There are 4 ways to turn a row about zero (a turn may also mirror it). The second row of each pair is the first, turned, with some noise. The first 36 pairs use one turn. New pairs use 3 turns, one after the other, and a turn may come again.
(in the rows, 100 means zero)
Known pairs, each followed by its turns in order:
108; 120; 76; 99; 98; 124; 70; 104
105; 101; 90; 122; 111; 124; 103; 133	gul

85; 101; 102; 105; 86; 113; 93; 84
103; 95; 83; 120; 113; 102; 102; 87	gul

104; 85; 84; 83; 119; 90; 85; 99
98; 114; 85; 90; 75; 106; 116; 118	gul

115; 71; 104; 71; 99; 114; 105; 53
99; 123; 130; 91; 59; 82; 119; 83	mivop

104; 101; 100; 109; 95; 75; 67; 91
87; 101; 93; 113; 125; 118; 118; 115	Leg

110; 110; 71; 83; 77; 100; 124; 89
79; 70; 87; 88; 83; 84; 85; 104	Leg

92; 127; 94; 105; 96; 101; 92; 91
111; 98; 95; 99; 101; 100; 77; 84	mivop

103; 108; 114; 103; 94; 106; 81; 128
97; 108; 99; 102; 111; 115; 115; 70	Leg

124; 108; 117; 73; 100; 95; 140; 97
109; 96; 134; 71; 113; 90; 126; 88	gul

109; 87; 90; 89; 131; 123; 100; 89
134; 88; 107; 76; 106; 96; 96; 112	Leg

96; 79; 56; 123; 144; 120; 136; 94
55; 114; 68; 83; 104; 101; 117; 150	ded

124; 100; 89; 104; 108; 120; 110; 69
114; 112; 120; 104; 96; 65; 102; 93	mivop

68; 81; 124; 92; 99; 108; 93; 93
127; 112; 108; 124; 77; 112; 107; 107	Leg

88; 107; 111; 99; 76; 154; 94; 112
87; 121; 115; 55; 123; 99; 76; 102	mivop

71; 119; 113; 90; 98; 92; 83; 107
111; 100; 87; 137; 105; 107; 103; 88	Leg

89; 128; 120; 87; 102; 99; 103; 109
99; 99; 72; 88; 91; 101; 76; 107	mivop

114; 91; 101; 100; 83; 109; 100; 124
88; 97; 118; 94; 110; 107; 96; 125	mivop

99; 113; 120; 101; 125; 117; 108; 64
130; 107; 104; 120; 104; 69; 119; 95	gul

93; 79; 101; 93; 112; 110; 74; 89
100; 115; 85; 120; 76; 107; 112; 97	gul

109; 67; 68; 99; 115; 88; 111; 99
96; 78; 130; 84; 102; 79; 108; 124	Leg

115; 98; 91; 97; 110; 84; 84; 143
77; 78; 92; 133; 88; 81; 101; 87	ded

75; 112; 95; 91; 62; 58; 88; 81
123; 85; 136; 87; 103; 89; 55; 99	ded

71; 98; 124; 68; 80; 98; 121; 105
118; 126; 134; 93; 109; 68; 106; 84	ded

92; 50; 81; 103; 92; 65; 78; 88
91; 97; 119; 128; 91; 134; 136; 75	mivop

106; 113; 79; 95; 106; 106; 77; 112
128; 86; 108; 93; 111; 111; 94; 101	mivop

119; 58; 155; 82; 108; 102; 118; 80
99; 104; 139; 106; 65; 85; 135; 53	gul

101; 125; 100; 92; 81; 117; 91; 92
97; 89; 75; 99; 96; 117; 88; 86	Leg

109; 102; 118; 98; 99; 128; 112; 95
93; 121; 103; 85; 99; 78; 93; 114	mivop

121; 88; 105; 110; 95; 102; 91; 87
111; 80; 104; 111; 82; 108; 103; 95	gul

121; 107; 114; 131; 137; 94; 83; 88
95; 62; 70; 84; 96; 125; 119; 91	ded

92; 98; 119; 99; 85; 82; 84; 86
115; 89; 120; 85; 93; 106; 90; 79	ded

118; 70; 93; 101; 108; 106; 79; 93
75; 100; 106; 108; 83; 133; 108; 99	ded

117; 100; 91; 90; 107; 89; 133; 120
92; 98; 106; 84; 95; 57; 101; 88	Leg

104; 118; 89; 99; 87; 109; 114; 107
104; 94; 108; 90; 124; 111; 96; 105	gul

107; 116; 133; 93; 89; 79; 116; 111
112; 95; 103; 101; 126; 79; 102; 65	ded

147; 115; 151; 82; 136; 68; 93; 92
99; 47; 106; 104; 134; 116; 146; 58	ded

New pairs, each followed by its turns in order:
91; 131; 97; 134; 88; 104; 137; 115
85; 106; 100; 99; 134; 131; 137; 117	ded ded mivop

104; 104; 101; 96; 89; 101; 75; 90
107; 119; 91; 112; 92; 112; 109; 97	gul Leg Leg

80; 81; 98; 93; 110; 115; 138; 114
72; 111; 79; 115; 115; 121; 119; 84	gul ded ded

117; 90; 113; 81; 103; 105; 122; 116
88; 97; 88; 99; 123; 85; 118; 115	ded gul Leg

110; 115; 98; 105; 89; 91; 111; 55
96; 102; 96; 123; 76; 124; 130; 103	mivop ded gul

93; 103; 107; 87; 93; 97; 75; 96
98; 105; 96; 96; 126; 107; 104; 102	ded Leg gul

115; 82; 90; 142; 106; 59; 103; 123
133; 129; 100; 70; 89; 66; 79; 115	mivop mivop gul

76; 94; 96; 107; 92; 110; 128; 107
84; 108; 99; 111; 117; 106; 120; 79	Leg gul mivop

106; 118; 114; 95; 124; 113; 90; 118
74; 107; 94; 111; 83; 77; 92; 99	gul gul gul

83; 80; 64; 98; 96; 120; 103; 103
89; 102; 104; 116; 65; 109; 115; 118	ded mivop ded

94; 127; 58; 112; 113; 106; 81; 102
113; 153; 113; 95; 104; 78; 94; 98	Leg ded ded

106; 95; 87; 118; 104; 124; 105; 128
75; 85; 109; 95; 125; 88; 106; 109	mivop gul gul

79; 101; 121; 116; 84; 101; 100; 102
83; 91; 117; 84; 95; 118; 94; 105	mivop ded gul

93; 110; 88; 90; 126; 125; 57; 73
104; 37; 100; 102; 101; 75; 107; 98	mivop Leg Leg

75; 104; 104; 63; 99; 113; 90; 116
69; 82; 107; 122; 120; 82; 89; 98	gul ded ded

124; 116; 90; 111; 116; 125; 63; 98
120; 122; 96; 106; 107; 142; 122; 86	gul gul Leg

113; 85; 111; 98; 119; 90; 123; 150
71; 96; 102; 120; 80; 87; 55; 117	ded Leg gul

126; 104; 101; 62; 80; 99; 103; 93
101; 116; 93; 64; 116; 115; 81; 98	mivop mivop mivop

90; 98; 100; 109; 92; 101; 111; 107
91; 88; 91; 106; 111; 99; 96; 101	mivop gul Leg

117; 92; 99; 105; 91; 119; 97; 79
95; 122; 93; 118; 114; 84; 97; 96	gul mivop Leg

97; 97; 105; 88; 96; 109; 83; 85
100; 88; 106; 109; 99; 120; 106; 98	gul gul ded

48; 81; 103; 81; 75; 73; 110; 82
98; 108; 127; 64; 129; 143; 79; 104	gul mivop ded

123; 130; 98; 85; 128; 79; 94; 105
102; 112; 128; 103; 76; 113; 63; 94	ded gul mivop

101; 116; 120; 110; 112; 106; 72; 89
129; 107; 112; 94; 80; 106; 118; 103	Leg Leg mivop

87; 106; 83; 103; 75; 139; 97; 137
97; 71; 97; 134; 127; 110; 127; 121	gul mivop ded

64; 94; 71; 122; 86; 97; 115; 107
100; 71; 87; 104; 119; 116; 137; 81	Leg ded gul

106; 87; 83; 92; 138; 83; 77; 132
106; 138; 106; 81; 79; 93; 72; 126	mivop gul mivop

110; 97; 56; 126; 102; 90; 104; 134
102; 89; 54; 124; 123; 99; 81; 78	Leg Leg ded

99; 100; 105; 105; 116; 71; 107; 96
94; 99; 97; 116; 106; 116; 91; 77	gul mivop gul

105; 104; 90; 127; 100; 104; 119; 102
106; 125; 102; 106; 119; 87; 101; 91	mivop Leg Leg

88; 111; 110; 71; 101; 76; 97; 74
105; 115; 85; 123; 111; 67; 83; 94	ded mivop ded

78; 89; 124; 103; 135; 72; 117; 96
78; 100; 81; 81; 87; 72; 73; 126	gul Leg ded

96; 88; 76; 83; 78; 117; 117; 93
112; 90; 78; 87; 113; 77; 101; 77	mivop gul gul

101; 79; 74; 74; 126; 81; 80; 98
92; 90; 109; 120; 77; 120; 107; 140	gul Leg Leg

94; 94; 89; 111; 115; 111; 115; 64
91; 80; 113; 117; 73; 106; 123; 103	mivop gul mivop

116; 137; 100; 85; 99; 89; 99; 79
111; 114; 104; 70; 83; 89; 105; 125	Leg mivop Leg

89; 72; 56; 95; 120; 85; 69; 98
112; 106; 68; 80; 139; 73; 109; 74	Leg ded gul

83; 116; 113; 73; 103; 70; 82; 115
87; 111; 93; 128; 110; 79; 134; 109	gul ded Leg

106; 66; 84; 107; 117; 118; 95; 73
123; 121; 101; 122; 111; 69; 100; 118	ded gul gul

125; 98; 126; 135; 119; 111; 103; 120
99; 90; 117; 138; 103; 119; 66; 100	Leg mivop ded

100; 110; 99; 120; 119; 94; 125; 100
84; 92; 78; 100; 109; 118; 110; 109	ded ded mivop

106; 98; 61; 59; 91; 88; 87; 85
88; 130; 77; 117; 116; 130; 75; 91	ded gul mivop

116; 85; 100; 85; 105; 72; 80; 68
106; 72; 133; 101; 123; 116; 115; 105	ded Leg gul

96; 88; 109; 109; 105; 127; 90; 112
108; 82; 122; 91; 96; 98; 92; 95	Leg Leg mivop

114; 105; 93; 75; 94; 141; 59; 95
96; 113; 133; 92; 108; 74; 73; 64	mivop gul gul

95; 91; 118; 105; 99; 88; 92; 99
99; 100; 91; 121; 94; 100; 110; 98	mivop Leg gul

101; 111; 64; 90; 95; 115; 118; 132
91; 102; 104; 91; 61; 80; 78; 74	mivop mivop Leg

73; 106; 81; 103; 79; 84; 135; 99
102; 100; 87; 98; 77; 98; 54; 125	mivop mivop Leg

93; 86; 99; 93; 105; 138; 78; 86
108; 74; 78; 90; 69; 91; 106; 100	Leg Leg Leg

